The same things were measured in two ways. Each way mixes the same 13 hidden numbers, adds some noise and spreads widely along 7 directions of its own, which tell nothing about the thing.
(in the rows, 128 means zero)
Some things both ways: the first way, then the second way.
[109 113 118 146 138 119 117 129  85 113 158  99 132 147 158 158 119 147
 156  81 133 127 161 106 180 113 138 126 157 157 126  99]
[157  88 144  95 123 120 119  98 120 117 157 119 103  94 136  77 164 146
  97  77 171  94 154 165 126]

[188 152 147 137 145 101 131 139  89 141 163 138 137 141  93 173  82 132
 111 133 107 155 139 126 210 116 130 136 121 136 115 131]
[121 132 201  91  78 141 170 111 120 168 102 160 157  92 159 142 143 141
 195 181 145 163 106 116 128]

[199 167 113 118 104 120 117 122 116 115 136 143 161  99  91 196  54 157
 103 101 106 122 109 110 143  83  76 137 118 115 181 161]
[ 83 144 126 154 103 171 186 127 120 143 198 199 120  90 130  96 139 105
  87 101 165 126 146 115 100]

[111 117 133 140 174 125 156  82 103 151 124 130 118 136 104 137 108 122
 146 193 140 134 154  98 157 135 155  86 143  87  88 165]
[112 165  92 141 142 142 161 134 109 137 205 142 116  84  86 100 136 149
  74 111 115  85 128 148  29]

[120  89 120 138 135 142 162 142 159 142 149 103  75 150 122  71 162 172
 128 131 136 126 153 123 115 135 101 115 129 136  98 113]
[144 139  97 125 123 150 117 140 109 144 108 143 145 110 187 110 101 135
 127 152 139 105  96 111 139]

[168 123 136 150 121 111 160 187 110 153 179 111  92 143 116 122  97 174
 116  92  97 136 171 139 201 123 134 156 113 192  89  93]
[155 157 127 145 138 160  95 112 178 127 104 118 130 159 165 151 110 113
 118 136  89 122 130 115 100]

[157 144  57 120 135  64 135  89 143 153 124 162 176 123 125 150  83 169
 159 144 148 159 129  75 144  96  69  85 112  58 171  99]
[134 150 118 137 131 144 114 134 118 133 135 103 106 115  96 106 132 135
 131 114  70 112 142 130 106]

[113 120 128 120 103 145 112 120 152  78 122 116 131 111 130 154 158 101
 103 125 125  61 122 148  73 134 131 158 101 108 159 158]
[133 132  95 136 122 121 142 144 129 163 156 159  94  94 141 114 141 189
 122  95 146 107 133 127 124]

[ 92 124 122 112 150 130 138 131 114 134 157 123 117 150 123 118 127 112
  89 171 120 140 140 131 160 144 171 114 152 142  79 170]
[137 124 109 137 155 119 160 161 126 158 163 163 135  39 134 103 137 149
 139  97 126 117 156 174 143]

[ 82 112  58 164 158 115 160 144  89 116 205  96 120 153 124 100 126 118
 110 137 101 143 130 111 167 133 168  86 158 142  92 137]
[120 133  99 164 140 172  81 141 138 136 144 131  95 132 135 120 127 103
 108  92 131 109 124 124 136]

[170 134 117 146 114 105 156 122 154 171 127 155 148  88 114 138  98 194
 167  86 148 133 150  81 130 109  53 137 105  90 139  90]
[125 136  88 108 131 126 119 115 136  86 135 114 123 161 144  93 124  92
  98 116 100 107 140 116  84]

[107  77 115 128  90 139 115 144 180  87 112  97  88 142 188  96 160 134
 152  84 143  88 130 148  59 122  90 142 120 150 178  89]
[145  98 105 152 129 124 100 139 119 164 147 158 101 101 134  83 133 166
  80 106 155 101 155 155 156]

[129 117 104  96 131 121 110 151 130 114 127 129 152 150 141  97 151 126
 124 168 119 167  86 142 135 125 139 103 127 135 126 113]
[134  93 124 120 131 109 113 133 111 144 112 140 142 137 142 131 107 108
 150 144 177 143 127 133 170]

[141 117 157 144 128 141 125 109 133 132 109 108 114 106 126 165  86 113
 141 132 129  88 127 132 101 103  83 139  99 100 177 146]
[117 120 169 154 105 131 125 114 155 161 109 137  80 134 135 152 166 170
 126 106 129 144 146 113 132]

[120 117 176 165 122 136 143 125 145 173 127 121  82 114 138 129 102 147
 141  87 131 106 181  99 103 126 109 148 134 134 124 126]
[103 153 120 124 145 124 124 131 137 103 126 109 133 171  95 131 105  86
 103 161  86 137 166 123 103]

[110 157 144 169 154 139 105 143 113 131 158 116 114 102 110 109 162  74
 118  81 102 128 126 165 113 146 176 177 107 118 103 130]
[111 151 125 117 100 149 132 123 109 114 149 129  77 124 104 109 147 159
 128 119 108 111 104 112  89]

[ 81  98  38 165 148 100 162 106 125 102 161 115 136 129 141 100 147  73
 145  86 116 143 142 137 106 133 188  80 158 125 104 128]
[126 106 161 155 135 179 126 122 124 146 158 191 115  37 166 115 163 154
 130 130 153 116 140 149 111]

[139  98 101 114  89 109 153 163 155 129 154 128 144 167 158 137 134 167
 119 110 151 132 130 101 153 110  70 116 133 169 161  83]
[106 123 120 137 131 130 140 146 152 170 169 147 127  95 131 119 134 144
 128 100 123 116 157 151 134]

[105 147  98 145 147 116 119  58 105 107 106 134 140 111 129 163  93 119
 144 166 134 101 128  86  98 127 117  89 140  55 167 164]
[117 140 140 116 101 163 107 114  90 134 121 119 124 140 104 134 107 125
 158 158 152 135  84 102 148]

[180 147 164  97 126 149 119 148 121 126  83 151 140 157 100 121 162 169
 123 252 137 141  77 129 163 154  95 120 101 114 110 117]
[115  81  53 125  59  94 124  79 112 164 115 134 160 154 168 111 114 154
 123  88 177 114  35 104 139]

[110 126 149 106 160 160 140 162 105 178 205 104 102 180 114  70 136 155
  94 137 140 195 116 111 197 103 125  98 163 170  95 140]
[101 140 113 138 143 144 145 135 117 119 150 116  65  73 126 121 140 166
 135  99  84 114 111 132 135]

[131  93 155  83 138 156 157 147 127 163 120 119 115 141 127  85 100 204
 147 198 165 126  91  78 148  94  68 100  96 126 178 118]
[110  92  75 156 107 137 105 137 100 139 159 179 103 139 120  75 152  81
  91  81 184 118 172 110 109]

[ 95 124 104 155 105 162 155 148 132  81 144 113 108 127 124 114 173  94
 101 123 123  76 115 155 104 162 162 150 129 154 106 152]
[117 118 105 164 137 138  95 128 195 142 123 146 119 120 174 121 169 115
 101  67 107 123 155 142 133]

[128 119 117  86 133 131 103 147 144 131 107 124 123 151 140 102 157 161
 130 127 134 157 131 147 139 126 128 139 132 156 106 104]
[192 141 134  94 154 105 132 125 130 126  82  81 131 118 150 150  97 132
 160 134 116 128 115 147 146]

[112 128  83 129 149 123 111  87 152 116  86 132 117 125 122 108 135 109
 146 168 120 137 122 135  75 136 151 100 137  74 112 155]
[129 131 108 151 121 121 134 132 109 150 104 134 125 106 110 126 127 121
 109 128 116 135 122 142 124]

[165 127  95  82  89 125 124 129 143  62 131 142 114 168 162 137 113 136
 134  81 180 117 102 138 156 101  91 145 131 168 209 113]
[145 167 131 159 143 147 113 104 145 108 148 110 114 159  94  81 112 100
  52 131  56 124 156 140  96]

[125 151 151 161 155 124 165 102 108 180 158 135 121 120  94 145 107 136
 116 169 143 118 148  89 156 135  94 114 113  81 124 144]
[ 69 123 138 132  88 133 109 131 144 115  99 130 149 164 130 114 162 119
 149 109  94 146 149  88 159]

[128 138 176 129 129 165  92 183  93 104 160 100 107 147 142 101 156  88
 112 109 106 146  98 191 164 136 171 168 130 188 104 122]
[105 121 180 103 102 131 113  92 146  96 133 134 137 218 118 136 111  83
 109 165 171 155 137 106 133]

[144 147 101 129 108 111  99 177 107  94 163 125 157 130 144 120 142 113
 122  84  90 148 110 165 156 124 180 149 117 167 120  93]
[137 125 101 139 135 142 100 131 142 146 147 138  63  79 117 136 147 184
 132 101 117 105 106 163 118]

[125  98 118 113 125 112 184 141 129 149 185 114 120 143 121 134 111 150
 109  85 140 111 179 113 176 102 143 127 113 167 127 124]
[174 106 157 122 125 139 126 116 141 119  64 151 135  98 214 143 131 138
 178 143 120 136 150 109 140]

[157 124 129 135 175 105 133 128 114 176 147 134 117 137 101  94  98 162
 145 152 113 196 132  98 162 111 119  92 138 104 102 119]
[140 123 102 141 164 101  81 120 109 100  62  75 124 177 140 126 108  93
 122 158  88 147 124 107 147]

[162 161 122 132 108 133  76 161 156 126 109 128 138 118 121 111 165 134
 121 106  89 156 110 174  96 131 128 161 115 128 100 105]
[ 54 170 117 140  95 132 165 155 160 164 153 167  99  94  72 160 168 175
 123 108 106 139 128 141 108]

[ 93 102 114 106 129 147 174  69 143 119 111 132 129 123 122 138 110 111
 139 183 175  82 127 101 106 115 129  84 122  84 153 186]
[147 145  82 155 168 133 126 153 125 136 130 118  76  73 132 140 120 160
 110 108  86  95 107 161  94]

Other things, the second way, with their names:
q_17: [109  93 124 118 121 121 118  91 103 127 110 131 171 134 173 120 110 140
 156 164 156 141 117  89 168]
q_24: [133  76 111 140 102 119 112 107 127 147 142 147 140 155 123 115 112  89
 107  87 192 127 143 136 151]
q_447: [ 97 185 137 134 162 140 148 185 159 144 134 141 141  89  89 170 160 127
 162 121 102 145 181 138 112]
q_346: [ 79 124 132 130  96 143  81 140 165 134  80 174 166 160 146 143 131 104
 156 175 130 173 129 113 198]
q_950: [133  86 140 132 139 137  58  97 145  98 106 113 161 158 161 110 121 115
 106 134 135 117 139 132 171]
q_590: [178 130 163 101 152 104 140 107 139 143 122 132 137 140 162 146  97 139
 153 194 138 144 123 138  91]
q_761: [162 113 152 108 189 113 122 155 133 115 139 104 126 141 134 124 100  75
 102 135 147 113 223 159 124]
q_172: [ 71 144 135 112 100 104 149 163 131 144 100 141 123 155  95 173 129 124
 191 155 119 173 117 110 148]
q_890: [123 146 106 124 116 114 140 103 135  95 128 113 120 147 121 121 126 160
 126 117  72 120 106 110  87]
q_651: [120 118 142 137 127 118 141 119 144 142 158 137 107 108 103 117 128 160
  99 120 104 120 159 163 119]
q_111: [144 136 144 135 133 133 165 127 151 129 124 124 149 107 149 147 115 123
 103  87 135 111 146 139 130]
q_408: [132 159 138 109 120 133 147 126 126 138 136 112 106 133 115 139 117 134
 153 132 117 133  99 123 110]
q_44: [ 95 117 113 135 130 111 111 127 143 138 133 127 142 135 123 118 131 145
 118 134 105 131 136 137 144]
q_62: [155 141  99 129 186 109  91 153 127 142 176  88 128 126  84  80 122 116
  89 112  99  99 163 181 105]
q_700: [130 143 159 108 121 132 144 133 130 136 113 149 109 100 142 146 146 158
 161 162 121 139 117 132 101]
q_350: [106 117 147 144 111 139 102  80 132 119  94 124 118 136 147 155 156 171
 141 149 112 139  95  94 104]
q_730: [102  95 150 143  91 144 110 131 111 134 141 148 141 132  82 103 125 109
 112 103 153 127 155 140 179]
q_71: [155 149 127 100 126 142 104 100 107  97 134 100 157 185 121 117  69 119
 137 176 127 115  99  98 109]
q_278: [116  75  89 157 125  90 115 130 117 131  60 102 123 131 169 127 136 120
 123  74 116 129 130 114 182]
q_672: [122 118 162 120 158 122 117 187 110 136  88 103 105 100 141 136 125 113
 110 152 119 111 144 173 152]
q_783: [105 142  98 150 141 157 152 104 157 112 186 172 105  91 150 128 151 137
 117 100 113 115 132 118  48]
q_748: [133  88 156 112  90 139 132 108 130 139 139 162 144 149 175 103 124 112
 127 118 183 121 174 100 139]
q_280: [182 101 111 151 150 148  89  83 143 139 170 130 152  99 177  66 107 179
  93 114 101  76 165 136 120]
q_550: [169 135 197 117 117 157 147 136  95 124 118 170 172 107 155  92 135 109
 144 154 168 134 175 105 129]
q_835: [173 141 131 147 137 177 132 122 122 166 128 152 128  68 181 111 125  90
 124 137 121 115 118 142  72]
q_847: [101 148 154  97 127 117 167 150 152 159 144 152 127  75 105 158 176 141
 161 120 146 143 150 161 100]
q_304: [182 149 170 111 151 174  83 138 166 115 101 102  86 105 157 149 135 150
 165 132  68 100 159 144 104]
q_259: [185 164 197 102 215 158  88 126 164 101  92  33  52 107 147 214 114 144
 179 159  72 120 105 166 110]
q_553: [110  91 102 149 134 105 142 145 131 140 110 160 159 115 163 135 108 125
 125 118 153 135 151 129 179]
q_480: [ 79 137 120 140 108 154 117 119 129 120 164 157 113 126  92 112 133 154
 120 141 110 128 131 118 123]
q_56: [148 131 147 142 143 140 123 116 159 125 112 112 153 113 151 126 133 111
 117 109  83 120 163 142 114]
q_324: [133 146  86 149 128 130 110 137 100 143  91 103 105 104 104 139 104 155
 161 137  66 131  73 129 147]
q_327: [137 130 118 109 159 126 117 134 115 142 122 109 122  74 140 122 148 125
 143 125 137 121 116 159 130]
q_559: [ 79 124 103 162  71 148 167 150 133 143 186 231 103  99 115  80 155 165
  75  83 145 110 173 119 118]
q_169: [167  95 145 108 175 119 138 107 123 136 179 129 171  62 164  75 117 125
  92 143 131  90 176 190  85]
q_626: [114 105  97 142 112 125 108  95 105 113 124 126  95 125 101 100 131 105
  81 123 117 127 100 153 110]
q_956: [130 103 141 120 138 116 129 102 122 114 155 144 138 100 125 101 158 151
 132 112 150 128 155 139 125]
q_152: [214 111 102 142 208 112  75  89 173 117 135  94 131 152 201 125  94 147
 119 133  97 101 163 130  87]
q_219: [117 124 155 125 146 122 122 153 147 159 115 153 122  74 147 138 191 147
 168 114 149 151 161 145 152]
q_505: [124  84 109 109 128  72 171 145 127 176 160 165 130  55 134 109 161 172
 133  91 166 116 166 179 123]
q_839: [150  95  74 150 140 106  89 106  89 108 118 127 105 169 147 107 118 140
 117 117 165 122 113  85 127]
q_946: [ 99 149 155  90 105 157 111 147 115 134 127 116 134 165 125 123 119  92
 130 161 156 121 122 110 130]
q_663: [149 114 122 130 161 124 103 140 156 144 118 116 134 124 163 135 115 113
 146 129 103 121 168 144 133]
q_581: [141 133 139 114 147 118 117 115 115 100  71  90 142 149 129 179 110  82
 149 142 159 154  70 129 142]
q_268: [ 78 120 120 139 101 124 113 109 145 140 110 124 112 159 125 157 121 141
 148 132 127 157  79 110 179]
q_866: [ 95 161 144 110 110 151 131  98 138 143 145 135 139 108 123 147 142 180
 189 173  92 144  85 108  98]
q_595: [183  95 101 137 183  78  97 133 130 138 105  97 130 134 164  83 125 106
 106 102 123 128 180 152 166]
q_667: [141 116 188 152 120 185 110  41 150 137 159 157  83 105 174 119 167 159
 143 144 119 142 135  97  72]
q_158: [123 150 115 101 122 120 168 128 115 139 135 122 184 133 164 131  98 123
 162 128 157 129  86  95 137]
q_957: [141 101 137 139 141 127 115 121 107 116 129 113  84 126 145 103 136 138
  89 111 131 100 157 126 113]
q_112: [ 95 130 101 141 157 104 125 170 131 142 148 141 122  98 106  79 175  98
 104  99  99 138 175 165 123]
q_556: [ 79 134  87 132 145 113 158 129 123 118 155 114 139 141  95 137  97  76
 105 125 113 133 143 132 108]
q_539: [ 76 141 119  96  99  97 148 161  99 148 113 141 147 134 115 112 134 143
 160 169 126 151 106 114 153]
q_438: [ 82  79 147 138  93  96 110 149 138 137 106 193 145 149 107 109 168 115
 140 128 156 174 197 128 186]
q_943: [ 93 116  94 120 124 105 128 154 131 125 136 140 125 144 109 121 123 110
  97 101 165 125 146 142 165]
q_442: [109 128  83 127 100 135 144 129 121 114 172 174 112 116 139  73 148 134
  70  81 162  96 122 125 104]
q_483: [173 127 112 136 178 133 105 151 106 129  80  98 109 101 160 149 104  95
 157 132 121 127 123 137 144]
q_980: [114 144 102 130 164 115 124 123 120 109 128 108 101 120  94 142 123 127
 142 140 104 149 125 132 130]
q_103: [ 77 136  69 133 118  91 171 136 135 115 149 150  98 159 104 134 132 104
  98  83 156 148 124 113 128]
q_433: [117 150 111  99 134 129 136 140 114 117 133 111 156 128 117 149  85 136
 148 154 131 113  90 130 132]
q_198: [153 139 183 132 146 161 123  95 172 144 131 104 111 114 156 161 138 126
 121 137  91 113 146 146  52]
q_407: [ 81 116 117 148  85 139 153  94 125 137 143 199  82  86 115 158 178 197
 163 121 150 151 115  94  89]
q_896: [156  53  88 144 134  68 105  72 130 102  74 116 136 141 177 116 137 117
 142  78 141 154 111 123 173]
q_224: [110  72 161 121  74 118 132  79  94 103  91 134 152 128 169  96 143 178
 180 122 126 142 121  70 194]
q_499: [147 142 132  87  79 154 189 107  98 106 179 155 132 117 133  97  79 140
 108 126 159  85  98 121  86]
q_908: [157 130 114 123 178 130  70 115 132 121 102  69 151 138 163 110 123  92
 118 134 110 118 126 137 136]
q_292: [133 158 124 119 141 145 130 122  98 110 162  98 128 140  96 118  91 142
  94 157 108  86 115 124  62]
q_453: [118 107 112 127  80 147  93  85 111 114  90 120 112 144 145 131 145 141
 161  95 151 135  69  83 165]
q_949: [157 147 144 130  97 157 157 127  84 168 135 138 121 115 131 107  87 115
 121 143 154 123  95 119 132]
q_752: [136 109 103 163  79 142 137  95 124 148 150 169 123 126 146  72 117 123
  76  91 127 113 108 127 119]
q_605: [123 134 122 122 130 148 103 130 112 113  79 102 108 133 154 148 129 105
 144 129 134 127 102 105 143]
q_187: [155 125 203  92 108 145 159  83 132  99 156 144 159 148 152  98 119 124
 110 158 137 114 182 111  67]
q_880: [123 109  98 143  81 154 134 123 152 148 109 175 120  85 154 137 121 117
 121  91 131 119  97 158 143]
q_812: [102 108 169 137 138 121 152  98 117 120 105 133 158 141 167 144 132 102
 154 162 139 169 166  77 129]
q_340: [ 92 137  69 162 113 122 108 145 125 179 125 140  94  95 103 133 150 191
 127 110 101 123  88 137 132]
q_279: [125 116 157 119 132 142  90 106 131 118 128 129 122 146 117 133 134 102
 119 163 149 137 127 144 106]

Some of these things the first way, each followed by its name:
[144 110 143 128 142 140 131 103 153 153  84 118  76 116 129 134  67 161
 152 147 150 109 132 112  95 108  32 135 116  98 178 142]
q_949
[125 116 168 171 129 142 144  93 122 142  66 132  97  84 136 161  92 158
 173  89 140  80 167  77  75 140  86 145 143 119 158 127]
q_327
[ 82 110 158 146 162 174 138 136 104 139 142 106  60 163 144  58 137 112
 152 148 146 153 125 124 149 143 174 112 170 160  83 143]
q_626
[150 133 133  68 118 129 121 165 104  94 117 158 162 152 134 130 155 126
 105 116 141 151  86 132 174 134 163 146 129 199 154 109]
q_896
[152 131 132  90 129 136 132 110 103 122 144 140 172 119  98 189  71 164
 108 166 140 126 110  77 173  94  89 108 143 106 148 185]
q_103
[158 180 204 134 140 138 103 145  91 171 124 133 121 117  98 142 113 139
 102 166  88 145 145 148 165 145 157 151 115 134  73 140]
q_433
[126 139  65 173 123 103 122 153 136  81 168 123 111 131 127 125 147  67
 105  79  94 125 125 175 122 154 168 166 131 143 104 127]
q_752
[124 103 115 104 137 109 177 101 146 150 135 153 142 144 133 130 138 143
 149 124 195 134 148  94 164 122  93 112 123 117 142 109]
q_890
[176 188 152 130 114 145  98 150 123 135 135 139 118 107 100  89 113 147
 109 202  85 148  93 172 132 145 128 131 101  92  78 150]
q_346
[157 184 160 144 147 112  93 127  79 138 146 140 162  77  81 165  89  96
 100 127  55 138 133 143 141 124 214 146 105  99  96 171]
q_407
[106 145 163 117 161 175 115 137  85 158 131 104 122 127 121  91 120  97
 136 154 119 167  99 167 157 114 177 115 133 145  89 154]
q_259
[ 99 134 144 200 126 125 135 141  92 115 159 104  90 126 153 129 143  92
 128  68  93 104 179 146 128 165 189 148 149 172  92 109]
q_950
[127 127 118  93 118 136 145 115  96 104 149 107 135 173 119 199 108 139
  83 137 135  95 160 121 196 102 150 114 144 175 134 167]
q_111
[149 118 148 133 112 140 157 164 108 130 148 113 115 163 130 140 124 121
 127 107 132 122 133 141 187 112 153 138 117 196 131 105]
q_198
[108 145 105 167 138 100 105  90 123 121 114 146 143  79 132 157 103 105
 138  68  99 127 156  99  73 139 153 134 162  95 127 149]
q_980
[148  99  84 155 108 116 173 129 170 119  87 140 101 102 130 121 112 143
 163  61 141  93 138 114  74 127  90 151 111 142 171  99]
q_835
[100  85 167 142 162 146 169 139 118 159 161 106  82 140 128  93 134 112
 140 118 148 133 159 133 161 135 149 133 131 155  88 131]
q_700
[153 108 120  89 158 109 131 157 139 185 163 115 129 177 130  76 144 165
 150 140 148 214 137 153 209  94 112 104 115 141  83  73]
q_187
[123 137  83 144  90 132 138 173 141 111 157 114 110 142 140 109 140 137
 110  85 106 118 142 157 141 135 161 152 135 182  89 114]
q_880
[154 112 161  89 143 119 125 140 122 181 129 131 156 156 116 131 101 180
 134 234 129 179 126 105 198 107 106  85 124 108  82 128]
q_505
[129 118 130 152 130 112 149  96 147 157 117 141 124 124 136 128 108 142
 156 171 145 134 147  96 116 136  82  92 138  78 118 125]
q_44
[ 65  97 158 140 145 154 150  99 130 151 148 102  78 155 154 115 106  99
 136 185 160 113 159 120 140 134 133  98 158 114  96 174]
q_651
[172 122 140 121 131 103 112 157 118 133 138 130 128 130 124 148  88 162
 122 122 102 146 132 116 160 115 103 144 123 145 140 112]
q_595
[162 156 148  87 116 115 113 152  92  93 152 145 150 157 132 150 141 125
  99 128 134 127 113 145 197 129 162 151 104 168 155 108]
q_71
[118 119  78 195 155  82 138  90 139 137 127 133 125 105 120 131 112 119
 157 151  98 133 159  99  91 150 124  93 143  53  93 129]
q_340
[135 125 153 127 129 115 160  87 140 160  91 156 103 114 134 150  70 154
 149 139 168  97 152  74 112 125  72 124 117 103 188 134]
q_324
[115 108  98 143 117  98 134 177 143 105 158 129 137 126 139  98 182  86
 109  97  87 134 141 174 121 164 206 152 115 164  74  99]
q_152
[160 177  81  78 119  86 100 108 134 107 154 163 205 152 117 154 167 110
  90 120 144 164  91 127 146 102 119 105 106  94 189 111]
q_224
[155 121 137 134 114 109 131 151 134  97 167 141 143 149 128 147 171 109
 105  81 136 125 126 121 144 136 120 154 122 148 156 100]
q_539
[167 103 127 120 144 112 148 168 140 173 133 145 123 145 128  81 120 183
 159 116 147 197 110 100 166 116  63 121 131 151 130  68]
q_112
[104 106 129 186 154 128 137 103 134 154  81 125 101  86 154  90 112 109
 208 115 127 138 142 128  75 147 122 118 136  94 108 104]
q_279
[101 110 167 110 111 177 124 112 145 130  98 109 108 127 145 126 129 158
 135 170 158  88 125 111  92 124  81 121 133 113 145 155]
q_943
[111 137 161 140 106 155 132 128 170 157  88 133 112  93 125 109 135 113
 123 176 125  89 118 142  56 148 113 145  91  90 125 150]
q_663
[ 69 104  95 147 114 133 146 114 165 131 124 130 126 145 149 120 170 116
 119 101 145 123 148  82  75 142 138 104 180 138 120 138]
q_556
[106 123 149 172 149 130 161  91 127 174 128 116 111 112  96 166  98 127
 115 149 118  94 169  78 100 123 114 109 129  87 129 168]
q_278
[137 147 147 129 178 130  94 120 137 162  83 119  92  85 102  95 133 106
 135 121  93 141 134 194  80 136 142 171  80  97 110 128]
q_550
[166 152  85  96  98 102 122 115 132  60 107 167 198 128 106 207 173 117
  80 111 135  96 103 121 120 141 113 146 117 129 181 131]
q_158
[147 148 106  39 105 147 110 132 143 104 142 134 168 169 128 127 159 148
 104 165 173 142  88 158 180  94 115 122 101 130 146 134]
q_499
